The rows are grouped in 4 ways, from coarse to fine. Each group lies inside one group of the grouping before and may be the whole of it. The rows also spread widely along 17 directions, which tell nothing about the answers.
In the rows, 128 means zero.
Some rows, each with its group in each grouping after it:
[143 135  72 126 115 133 108 161 124 111 134 126 145 105  55 145  74 126
 152 110 120 165 119 147  73 122 178 189  97 204 147 104 124 126 131 141] : Vep somo zeve J_389
[157 136 100 163 121 112 105 107 116  71 131  95 114 110 104 102 137 139
 130 139 151 152  80 129 143 107 156 175  98 156 149 165 177 142 151 146] : raduz tubu Rosad J_436
[134 164 129 150 107  52 120 115  94 128  98 113 153  91  86 141 160 177
 150 180 151 116  97 102 123 134 130 158 107 135 132 160 142  75 111  97] : Pimav piruv mizi J_516
[ 80 171  98 140  90 173 121 151 134  93 141 126 115 129 111 124  83  87
 143 103 100 149 161 115 124 120 191 105 154 149 125 106 146  84 124 177] : Pimav pade Nini J_77
[104 157 207 141 183  93 143 167 157 148 128 177 106 177 163 145  45 136
 124 128 153 107 117 141 103 107 167 111 165 143 179 126 103 149  89 124] : Vep mek Pif J_973
[ 93 108 126 131 131  39 125  86 142 140  96 144 137 114  86  90 138 131
 120 162 127  84 112 165 155 130 145 135 168 151  98 112 153 143 115 107] : Pimav pade sena J_149
[ 94 102 116 152 153 125 147 149 148 113 119 157 126 114 125 149 139 186
  99 136 129 108 160 134 126 125  77 141 123 101 138 152 138  89 146  48] : Vep mek Pif J_656
[118 169 164  86 102 136  96 159 101 136 101 177 143 159 151 126 129  96
 103 117  75 148 127  79 171 119 158 129 110 191 119  95  82 113 116 130] : raduz tubu Rosad J_557
[140 133  69 108 156 163 159 109 154 138 187 176  70 197  99 167 133 153
 155 150 151 176 114  85 104 161  93 113 105 112 108 111  76 125 153 112] : Vep somo kisu J_239
[184  95 150 133 161  57 131 131 133 117  99 157 117 142  63 152 120 155
 129 149 100 148  59 148  99 143 115 145  90 131 130 111 111 136 175 137] : raduz fanek denat J_48
[151  98  69  77 125 195 144 161 145 157 180 158 127 156 104 146  82 100
 146 106 144 180 112 128 114 126 114 119 135 153 100 142 119 113 193 165] : raduz tubu Rudu J_116
[150 126  89 136 144  89  77 119 145 118 170  92 137 154 125  76 141 142
 103 143 160 127 151 131 143 159 113 184 186 140 125 158 153 143 139  70] : raduz tubu Dava J_831
[116 145 187 107 144  89 136 163 110 124  91 186 137 185 125 163 110 135
 101 146  92 119  89 109 111 106 127 170 113 151 130 109 110 140 141  90] : raduz loban rimu J_934
[ 69 106 132 148 123 107 146  81 110 116  73 187 112 132  75 154 144 131
 130 133 104 123 113 149 105  91 153 153 104 164  77  86 160 153 142 122] : Pimav piruv mizi J_898
[100 105  98 120 153 122 153  48 127 138 119 147  85 128 112 112 209 157
 114 146 155 126 110 137 165 141 113 161  92 165 108 127 106 176 126  75] : Vep Tek Vora J_956
[128 118 186 146 120 137  84 136  98 136  87 156 132 114 135 137 136  93
 123  92  95 151 150 152 131 107 158 103 128 157  99 112 141 108 136 175] : Vep Tek fov J_902
[ 98 113 205 154 189 102 131 119 186 184 135 179 136 139 153  88 118 139
 112 131 159  92 191 125 151 129 146 102 174 133 145 126 108 152 110  96] : Pimav pade dar J_432
[151  90 141 164 156 136  96 116 136 144 145 130 114 157 150 109 118 118
 135 126 160 128 151 121 125  94 122 110 173 113 119 140 201 159 157 153] : raduz loban rimu J_384
[103 214 133 125  42 139  97 136  90 106 118 143 200 112  83 165 163 109
 139 137  84 143 150  99  97 124 192 166 105 138 100 118 125  64 111 130] : Vep Tek fov J_730
[141 156 136 106  90  90  92 113 132 101 135 135 154 147 159  77 164 115
  92 149  96 100 113 109 194 128 154 156 143 137 136 106 111 186 104  93] : raduz tubu Rudu J_158
[101 171 205 154 121  64 142 109 116 131  98 172 178 147  97 148 136 139
 137 186 146  83  89 110  96  76 172 178 123 121 130 144 167 149 131 106] : Pimav pade dar J_787
[196 121 162  86 154 181 132 205 108 166 125 127 117 156 129 161 123 109
 138 130 103 163 110  57 122 123  95 119  75 145 170 128  91 113 188 169] : Vep bavab zufop J_388
[ 92 145 156 169 184  99 123 101 161 154 132 149  86 126 121 118  97 155
 136 108 170 158 166 147 126 166 171  93 150 169 136 142  95  85  81 129] : raduz tubu Dava J_740
[113 109 103 115 124 139  98 162 119 147 137 182 134 193 140 159  92 117
 113  98  86 135 186 131  75 120 124 158 174 155 100  52 118 177 118  66] : raduz loban rimu J_384
[137  88 117 147 156 114 111 120  95 197  92 124 127  82  60 147 132 138
 161 104 147 169 167 152  68 143 146 169 103 221 116 109 115 117 128 121] : Pimav pade dar J_787
[131 152 101 133 107  90 107 118 104 121 111  78 138 100  99  85 132 118
 145 164 143 108  99 100 155 108 164 159 133 174 149 140 175 128 119 150] : Pimav pade dar J_787
[ 92  76 151 158 201 140 132 154 148 188 120 187 124 129 124 145  55 154
 127  89 177 142 183 149  81  98 132 137 145 196 135 141 145 125 133  98] : raduz tubu Rudu J_158
[170  96 127 145 126 125  87 140 109 136 125 138 136 119 115 122 151 125
 132 124 124 157 145 121 133 127 105 130 129 137 101 133 143 109 175 131] : Pimav pade dar J_432
[ 70 114  83  91 127 135 161 100 131 143 106 164 101 129 137 109 148 146
 111 152 124 105 110  82 203 110 107 108 108 165 118 118 124 124 115  94] : raduz tubu Rudu J_158
[173 117 134  88 135 111 122 195 125 167 115  48 166  96  82 112 124 111
 124 128  99 111 147 139  99 168 133 200 137 170 184 121  97 139 147 116] : Pimav piruv mizi J_516
[ 94  88 101 164 156 150 120  79 163 171 167 214 137 120 111 139 142 167
 135 106 195 159 200 158 107 133 115 117 146 139  65 147 130 106 133  77] : Vep Tek fov J_730
[151 144 143 169 124 115  97 208 181  86 164 155 154 119 156  97  44 139
 119 109 114 122 167 119 138 118 163 111 159 117 194 111 116 129 115 116] : Pimav pade sena J_149
[130 132 145 139 154 107 100 125 159 150 154 172 139 172 114 126 136 139
 115 140 130 143 173 102 124 156 114 116 164 114  95 131 122  93 149 100] : raduz tubu Rosad J_436
[101 119 165 139 142 124 123 100 168 136 125 108 130 109 127  76 144 105
 111 123 129 106 158 155 174 137 164 101 167 121 130 149 150 122 132 164] : raduz tubu Dava J_831
[169 107 119 176 152  63  54 119 125 118 121  93 131 127 104 100 150 156
 110 128 116 131 177 136 108 163 119 171 162 139 130 113 155 136 128  83] : raduz fanek denat J_48
[176 135 141 114 110 136 108 182 124 137 146 125 127 123 133 167 112 113
 136  92  93 172 143 168 104 174 128  93 142 110 131 123  64  87 133 149] : Vep bavab zufop J_388
[ 74 165 129  89 157 118 177 142 138 131 115 102  78 174 122 130 102 114
 126 183 126  89  76  79 167 123 113  84 156 115 145 156 156  72 141 165] : Vep bavab zufop J_388
[126 193 174 134 127 131 167 133 144 146 158 116 144 158 141 153 141 148
 148 182 163 102 117  67 115 121 142 122 133  61 177 181 132 110 123 122] : raduz tubu Rosad J_436
[177 113 144 118 122 113 115 202  98 137  91  16 133  89 114 140 119 109
 125 113  75 117 137 170  92 159 127 158 147 122 194 134 127 117 136 144] : raduz tubu Dava J_740
[173 139 149 118  84  82 123 190 115 156 115  96 182  76 144 150 103 145
 146 132 107  99 121 154 114 135 143 112 146  97 184 131 100 111  83 120] : raduz loban rimu J_384
[140 140 156 146 142  91 125 127 119 179 104 150 105  90 131 139  77 143
 174 120 167 158  98 128 140 120 177  51 114 177 153 140 104  81  75 193] : raduz tubu Rosad J_436
[152 129 106  90 110 175 104 150 135 175 203 156 158 156 147 142 115  98
 135  94 176 175 154 170 110 152 120 128 189 132  77 170 100 106 154 124] : Vep Tek fov J_730
[ 64 132  81 107 127 171 137 104 112 169 150 189  89 192 147 163 111 113
 144 124 160 143 146 113 118 106 115  91 176 144  60 117 148 112 119 120] : Vep Tek fov J_730
[ 97 106 126 119 113 107 183 115 157 101  98 125 125 107  63 154 152 131
 117 148  60 100 107 173 120 150 126 116 120  71 119 114 126 107 161 135] : raduz tubu Rudu J_116
[172 107  77 155 147  93 113 132 103  98 118  45  70 111 121 123 146 165
 128 143 132 141 104 134 133 158  86 148 124 120 170 155 151 119 137 108] : raduz tubu Rosad J_557

New rows. What belongs after each?
[ 86  82 120 175 182  79 160  85 189  83 113 142 101 102 103  91 139 193
  90 154 145  88 117 156 174 128  99 125 130  95 138 168 173 112 155  85] : raduz fanek denat J_48
[122 128 148 126 135 118 108 168  91 199  98 117 127 130 140 178 133 136
 141 119 109 121 195 122  84 153 104 102 167 126 128 107 108  81  95  98] : Vep Tek Vora J_956
[147 102 131  87 100 181 125 100 116 137 126 197 149 125 132 115 185 106
 128 143 141 149  77  88 203  72 113 114  68 149  77 152 140 131 192 170] : Vep somo kisu J_239
[ 86 102 105 101 125 193 200 151 120 153 115 165 113  95 161 163 104 153
 129 106 158 131 100 138 147  78 120 126  79 162 163 161 109 136 126 103] : raduz tubu Rosad J_436
[111 140 123 156 135 104 115 130 182 101 155  91 147  97  94  85  91 125
 122 119 142 122 154 173 134 152 175 125 183 122 139 167 162  80 130 157] : raduz loban rimu J_384
[ 93  76  93 116 168 116 144 109 157 128 106 182  97 119 123  92 138 167
  91 129 121 126 127 114 200 129  93 120  98 180 119 110 109 127 135  77] : raduz loban rimu J_384
[121 113  68 117 161 113  95 132 117 194 126 154 111 149  71 132  74 123
 164 127 146 156 155  97  85 130 147 130 141 230 108  72 132 119 105 141] : Vep Tek fov J_730
[163 146 107  70  88 171 149 137  96 167 157 104 105 133 194 147 163 119
 140 114 141 156 105 127 165 157 113 102 128 120 143 144  53 140 101 122] : raduz loban rimu J_384
[121 147  87 139 116 168 129 140 103 150 148 150 141 142 154 154 138 174
 147 146 168 133 160  39 116  91 109 152 104 138 150 139 148 125 110  65] : raduz loban rimu J_384
[177  76 139 109 110 167 115 134  98 187  98 176 139 114 117 157 142 107
 162 116 104 161 121  93 132  91 117  66  87 140  96  98 137 116 172 201] : raduz fanek denat J_48
[158 112 175  95 139 106  93 137  87 187  97  94 121 134  94 157 156  81
 138 118 112 161 126 180 104 174 113 111 169 139  69 152 118  60 165 186] : Vep somo kisu J_239
[145 159 125  79  96 139 124 182  95 164 147 154 138 180 190 174 127 129
 131 149 123 120 119  79 137 121  83 100 157  95 127 133  98 109 118  90] : Vep bavab zufop J_388
[118 145 152 163  98 123 105 169 123  86 126 137 169 118 147 142  99 130
 115 116 116  99 143 160 100  82 160 161 155 108 153 139 172 144 123 104] : Vep Tek Vora J_956
[155  69 125 143 155 127 109 179 144 122 127  73  98 130 130 114  93 105
 111  90  91 118 172 190  98 149 114 142 190 120 156 100 142 171 157 129] : Pimav piruv mizi J_898
[109  99  94 148 129 139 129 120 118 123 120 121  89 149 100 174 128 117
 133  94  83 132 174 194  43 143 143 159 155 127 118  56 126 192 117 101] : Vep Tek Vora J_956
[114 118 158 150 144 151  90 104 104 131 101 162 103 186 133 137 161 104
 121 128  93 123 171  86 104  88 144 156 121 153 110  60 159 199 132 121] : Vep somo kisu J_239
[ 75 161 144 130 119 124 129  77  66 200  94 172 116 142 122 192 166 137
 165 138 161 145 143 109  92 113 148 114 122 170  74 126 126  95  81 115] : Vep bavab zufop J_388
[115 121 148 115 137 116 147 103 158 125 152 244 108 182 157 154 139 153
 111 132 131 136 105 150 147 129 112 107 123 105  91 105  60 167 122  74] : Vep somo kisu J_239
[114 118 117 166 193 139 116 128 156 105 153 141  87 147 148  90  81 155
 105  93 179 155 148 138 129 117 157 185 127 208 173 139 129 182 115  86] : raduz loban rimu J_384
[125 151 124 160  70 170 137 155 127 101 126  70 164  48 132 135 121 120
 153 116 116  99 149 143 116  87 188 122 118  95 195 149 171 124 107 171] : Vep bavab zufop J_388
[ 96 157 137 148 152  74 133  96 186 124 156 169 107 187 127 111 119 145
 129 179 129  81 140  95 142 140 139  78 184  74 129  96 133 141  98 111] : Vep Tek Vora J_956
[144 130 139 143 117  84  89 131 119 149 131 186 136 146 127 158 100 137
 141 109 128 164 138 164  99 144 145 103 160 139  89 111 100 107 104 117] : raduz tubu Dava J_740
[161 158 126 113 149 114 162 180 175  75 160 119  84 151 129 123  71 141
 118 137 111 149  59 122 158 160 134 105 112 108 198 146  71 111 145 151] : raduz tubu Rosad J_436
[ 83 105 149 145 164 140 176  95 142 119  91 183  76 105 136 125 138 165
 115 126 141 136  97 115 185 101 131  99  60 162 147 142 113 124 129 125] : raduz tubu Rudu J_158
[122 106  88 128 174  86 151  92 148  97 113  96  35 163 108  93 114 133
 118 145 105 113  78 141 145 143 149 151 121 167 177  68 116 230 107 124] : raduz tubu Dava J_831
[ 97  89 140 152 143 191 122 139  85 148  68 132 103 113 109 160 138 113
 136  98  98 156 174  96 108  85 124 113  95 168 108 115 189  82 167 171] : raduz loban rimu J_384
[105 138 150 156  69 107  99 145  70 107  72 145 156 106 101 169 120 101
 140 116  84 131 127 163  87  87 169 141 139 139  91 110 179 101 135 151] : Pimav pade Nini J_77
[ 81 152  87 100  98 179 125 124 115 166 125 112 133 140 110 132 145  97
 140 119  86 124 201  76 113 135 166 135 141 167 122  64 123 130  94 126] : raduz loban rimu J_384
[119 165 139 114 134 159 110 148 116 181 165 155 127 200 170 146  91 107
 146 121 163 145 162  80 101 112 150 122 179 153 123 124 128 137 105 125] : raduz loban rimu J_384
[162 142 157  75 137 104 150 160 183 159 185 122 148 162 160 103  94 112
 114 132 140 105 105 167 145 166 146 128 187 106 170 140  58 179 114 115] : raduz loban rimu J_384
[118 142 181 112 111 142 144 135 121 174  97 143 157  88 154 131 177 136
 127 141 113  97 148  90 169 117 140 104  90 126 165 123  87 122  94 118] : Vep Tek fov J_730
[129 107 115 147 167 113 141 112 132 160 145  57 104 119 128 127 161 156
 133 150 188 101 150 161 110 155  84 142 183  87 145 195 168 116 139  94] : Vep Tek Vora J_956
[111 157 152 126 139 131 113 173 132  95 131 164 113 169 144 131  77 112
 110 123 115 142 108 115 143 109 140 114 144 143 128 137 136  92 145 148] : Vep Tek fov J_902
[111 167 109 131  67 138 147 143 123  87 114  93 123  51 142 136 127 137
 148 128 114 121  99 145 179 125 158  67 110  95 162 161 118  51  89 176] : Vep somo kisu J_239
[128  76  54  91 143 240 170 137 129 150 141  92  92 105 115 128 186 129
 121 110 122 148 164 101 145 140  76 153  75 149 150 130 110 141 183 108] : Vep Tek Vora J_956
[119 134  82 118 123 146 105  95 146 110 167 183  97 220 118 121 119  96
 139 151 114 131 125  82 125 100 144 120 155 128  85  62 155 192 141 146] : Vep somo kisu J_239
[136 121 169 145  96 109 133 127 101 133  89  91 109 113 134 178 152 113
 143 123  77 117 127 179 105 145 125  59 169  40 113 127 147  86 130 179] : raduz fanek denat J_48
[155  78 146 121 151 145 106 200 128 117  97  74 137  87 129  96 104 103
  90  86  84 114 147 173 131 118 134 184 123 178 192 119 135 168 156 130] : Vep Tek fov J_902
[188 171 112 114  95  90 118 190  91 118 117  85 132  92 159 130  97 158
 148 156 136 132  54  81 169 117 133 117  93 144 211 161 106  96  91 138] : raduz tubu Rosad J_436
[ 98 111 151 164 182  80 107 130 181  78 118 190 106 174 133  86 107 159
  70 137  94 106 149 111 165 123 125 141 138 141 142  93 131 159 133  66] : raduz tubu Dava J_740
[133 156  98 118  80 157 100 162  91 106 132  99 124  99 182 109 108 107
 137 119 151 136  95 117 193  90 139  90 145 146 139 179 168  78 121 177] : Vep Tek Vora J_956
[109 139 140  51 105 157 157 166  86 198  93 108 129 151 127 181 156  89
 135 146  73 105 134  96 119 138 101 102 140 118 118 105 103  95 135 140] : Vep bavab zufop J_388
[113 151 178 194 168  83 124 126 126 104  99  92 106 107 117 133 107 161
 140 154 167 107 110 132 114 102 153 133 130 119 177 182 191  92 116 148] : Vep somo zeve J_389
[131 180 125 139  67  98 108 142 160  81 167 132 184 112 141 113 123 133
 123 150 116  95 130 136 153 126 164 112 166  67 143 145 135 110 104 118] : Vep bavab zufop J_388
[114 139 155 135 105 147 162 170 152  68 138  97 153 114 166 100 122 121
  96 150 126  69 100 136 172  81 128 154 149  66 185 189 179 147 171 116] : Pimav pade dar J_787
[ 90 151 164 117 111 121 162 136 138 163 130 125 123 172 156 147 124 101
 138 155 106  65 152 121 109 121 145  97 200  64 145  95 131 169 100 118] : Pimav pade Nini J_77
[129 122 169 156 128 177 126 137 125 153 138 140 153 140 158 149 154 133
 129 129 140 115 184  89 105  91 121 137 133  89 144 150 167 143 152 106] : raduz tubu Rudu J_158
[195  72  69 105  96 139 112 146 100 150 109 127 121 105  78 155 130 108
 166 120  69 152 110 136  96 124 124 116  87 148 128  45 113 170 145 173] : Vep Tek fov J_730
[151 104  86 126 179 107 125 112 123 180 149 107  94 175 115 125 131 149
 152 172 186 112 122  92 101 125  87 149 159 139 138 133 165 169 138 100] : Vep Tek Vora J_956
[124 132 141 106 125 112 112 106  69 178  86 129 129 134 147 135 191 140
 120 153 140 124 120  85 157 116 107 157 108 173 117 143 128 131 115  85] : raduz tubu Rosad J_557
[162 137 103 140  86 159  77 134 129  98 173  88 147 138 117 137 171 102
 126 109  96 149 191 157  93 165 130 154 173  74 101 124 135 123 154 122] : Vep somo kisu J_239
[159 146 184  70 127 150 135 122  99 204 133 158 141 202 127 154 157  81
 152 166 145 143  82  67 128 107 126 114 127 128  94 146 128 135 177 182] : raduz tubu Dava J_831
[155  75 110  95  78 169 128 118  74 158 101 125 117 101 128 174 177  87
 138  82  84 156 121 214 102 131 125 132 115 136  90  89  98 178 140 147] : Vep Tek fov J_730
[134 132 113 122 104 148 130 173  97 129 122 189 115 123 137 180  82 141
 148  91 127 185 109 136 111 115 135 114  98 174 118 115  80  97 124 127] : Pimav piruv mizi J_898
[163 171 145  99  92 133  72 215 116 147 159 147 155 149 178 147  71  96
 130  87 106 159 158 142 122 152 149  90 188 139 131 116  69  84  99 138] : Vep Tek Vora J_956
[149 101 168 152 205  97 153 118 147 143 134 122  81 157 129 116 157 166
 117 166 179 123 106 114 142 146  73 140 131 101 152 184 132 134 178  92] : Pimav pade Nini J_77
[140 125 100 117 100 133 145 117 135 113 131 104  96  81 114 113 122 112
 143  94 115 154 101 188 146 155 183 124 110 167 152 102  70 164 103 164] : Pimav piruv mizi J_898
[134  96 105 162 117 133  94  85 129  98 121 178 136 102  82 126 181 147
 113 104 108 180 156 149 131 137 134 157  83 157  78 117 126 121 162 104] : raduz tubu Rosad J_557
[133  97  88 131 149 139 151 109 114 123  87  73  83  99  91 106 143 133
 138 146 114 115  97  98 139 101 145 166  67 183 191 103 160 189 134 150] : raduz tubu Rosad J_557
[100  97  88 137  89 152  96  91  84 137  91 163 125 125 121 137 157 111
 133 107  96 139 159 126 125  86 150 136 117 178  79  70 164 166 115 122] : raduz tubu Dava J_740
[169 142 108 169  86 107 101 126 111 112 124  35 167  48  95 109 136 134
 164 138 146 119 126 144 109 117 181 153 128 121 177 165 190 115 112 171] : raduz loban rimu J_384
[133  70 123 167 170 125 141 102 146 145 121 134 127  73  79 126 127 164
 138 109 178 155 131 183 107 124 133 151 102 160 126 174 155 115 160 131] : raduz loban rimu J_384
[ 53 137 124 145 158 159 168  78 145 148 150 188 136 157 120 146 143 171
 121 146 210 124 143 108 112  93 123 167 132 136  96 193 173 112 150  69] : raduz fanek denat J_48
[179 175 131 143  82  79  69 129 115 141 140  90 175  95 134 100 149 135
 152 158 140 123 136  89 157 140 160 110 149 116 150 151 139  91  90 145] : raduz tubu Rosad J_557
[117 129 119 148 155 105 169  92 151  99 157 126 119 137 119 131 143 176
 122 169 205 104  68 162 124 106 114 191 124 100 151 206 163 165 150  75] : Vep somo zeve J_389
